The rows of a group lie close to one hidden flat surface of 5 dimensions, which passes through zero. Surfaces can cross.
Known rows, each followed by its group:
[ -4  23 -18  18  -3   9 -13   2] -> (3)
[-19   1  29  -6   8  -4  13  -5] -> (1)
[ 18  -1  -1  30  -3  -9 -13   5] -> (0)
[  9 -12  14 -11  -1  16  -8  17] -> (0)
[-10  37 -24   7  16 -23  -2   8] -> (3)
[ -3  -7  -7  12 -26  28   5 -21] -> (3)
[ -6 -13   5 -19  -8   4   5  -8] -> (2)
[-28   7  11 -11 -14   4  16 -11] -> (1)
[ -5  23 -13  10   1 -11   7   4] -> (2)
[ -7  10 -16 -14 -13   0  12   2] -> (1)
[  4 -15   1   4 -17  24 -14 -13] -> (3)
[ 12 -20  22   4   6  10   2   6] -> (1)
[ 3  4 -2 15 -8 10 14  4] -> (2)
[ 14   8  -7   8  -1 -22  13  23] -> (0)
[ 7 -5  2 -8 -4  8 -7 11] -> (1)
[-16  16  35  15 -18   1  15  24] -> (2)
[ -1  -4  -3  23 -11  10 -10 -20] -> (0)
[ 20  -3 -13   4   3   0  -8   8] -> (1)
[ -3 -13  -4 -18   3  -4   2 -18] -> (2)
[ -3 -11  17 -20  14  17 -11   4] -> (0)
[-15  -1 -16  -2 -13 -12  31 -38] -> (3)
[  8   5 -19  -5   4   6 -16   8] -> (2)
[  2 -22   9 -11 -14  13 -16 -12] -> (3)
[-17   4   1 -33   6   6  16   4] -> (0)

New rows, each followed by its group:
[ -6 -11  16  32  -3  11 -18 -38] -> (1)
[ 16  -7   9   7 -12   8 -10  24] -> (0)
[  0  -7  22  10  25 -12   2  -8] -> (1)
[ 15   3 -19  20  -5  20   7   7] -> (2)
[  3   9 -15  -1  11 -17   9   2] -> (1)
[ 14  -1 -38  -6   4  11  -5  -7] -> (2)
[  7   6  -1  12  26 -22   5   6] -> (3)
[  3  31 -16  33   0  19   7  19] -> (3)
[-32  16  11 -20 -17   3  12   2] -> (1)
[ 16  -4 -20 -18 -14  11  12  23] -> (1)
[ -4  -2   2 -18   8 -18  -6  -1] -> (3)
[  6 -17  17 -16  20 -20 -29  -1] -> (3)
[  0   1  21  29  14 -21  13  -7] -> (2)
[-11   7 -14  -8  12 -40   1 -25] -> (3)
[-13  -7  28  -8   0   8  14   0] -> (1)
[ -1 -10  22  -3  -6   7  -1   6] -> (2)
[ -6  -2  16 -27   1   3  22  22] -> (1)
[  2  -8   8 -23   0   7  14  19] -> (0)
[-14 -13  34   3  -9  22  -9  -8] -> (1)
[ 20  -8  -4   3   8   1 -13  12] -> (1)
[-14   2  17 -10  -1   1   9   3] -> (1)
[ 14  -8   3 -12   3   6   0  23] -> (1)
[  7  11  -9   0 -10 -14   6  25] -> (0)
[  8   2 -23 -14  -7  21 -15   7] -> (2)
[  7 -25  31   4   4  14   8   3] -> (1)
[-12  -1  21  -6  -2   7   0   2] -> (1)
[  6  -7   0  15  -2   0   6 -11] -> (0)
[  0  -4  15 -28  13   6 -10  21] -> (0)
[ -7 -20   3 -10 -26  17   8 -23] -> (3)
[  9   4  -5  -4   6  -1 -23  15] -> (1)
[ -5   9 -16   5 -22  -7  26  -2] -> (0)
[ 20 -20 -12   3  14  10 -11 -11] -> (2)
[ -6  10 -13  -5 -26  17 -30   2] -> (1)
[-17   5 -12   2  -4  -2  17 -28] -> (0)
[  7   1   2   1  -5   1 -11  16] -> (0)
[ 18   1  -3  29  -4 -14 -12  10] -> (0)
[  8  -6   2  39   3   1  35 -18] -> (2)
[ -5  -7  27  -4   1  12 -12   7] -> (1)
[-15   5  18  -3   9  -9  10  -6] -> (1)
[ 10  -1 -15   4  34 -27 -18 -16] -> (2)
[  5  10  -8   7   9 -20   4   6] -> (0)
[-21  -3  23 -15  -2   0  34  -1] -> (1)
[10 -8 21 14 -1  9 -9 14] -> (2)
[ 13 -10 -13   2  -5   6  15   0] -> (1)
[  7   8 -16   3  -2  -5 -11   0] -> (1)
[ -3  -6   4  -3   0   8   7 -11] -> (0)
[ 12  -4 -19  -4 -24  38   4  11] -> (2)
[  2  11  -6 -18   3  -7  -5  23] -> (1)
[ -7  11  -3   4   9 -14  -9  -5] -> (1)
[-4 -1 17 -1 15 -7  0  4] -> (1)
[ -4 -13 -13 -31 -13  14   6 -16] -> (2)
[-16  16  25 -21  22 -17 -14  22] -> (1)
[  8  -1 -19   5 -13   7  -4  -4] -> (1)
[ -1 -19  15  10 -11  19  10 -15] -> (1)
[-24  19  -9 -21  -4   3  -9  -9] -> (0)
[ 11 -11  -2   6  -1   7   0  -1] -> (1)
[  6  -2  -5  10 -47  23   2  13] -> (0)
[ -4  10 -14  -7  -1 -10  15   2] -> (1)
[  5   0  -6   9  -3   3 -16  -8] -> (1)
[ -2  11   4  15  26 -33  -7  -6] -> (2)
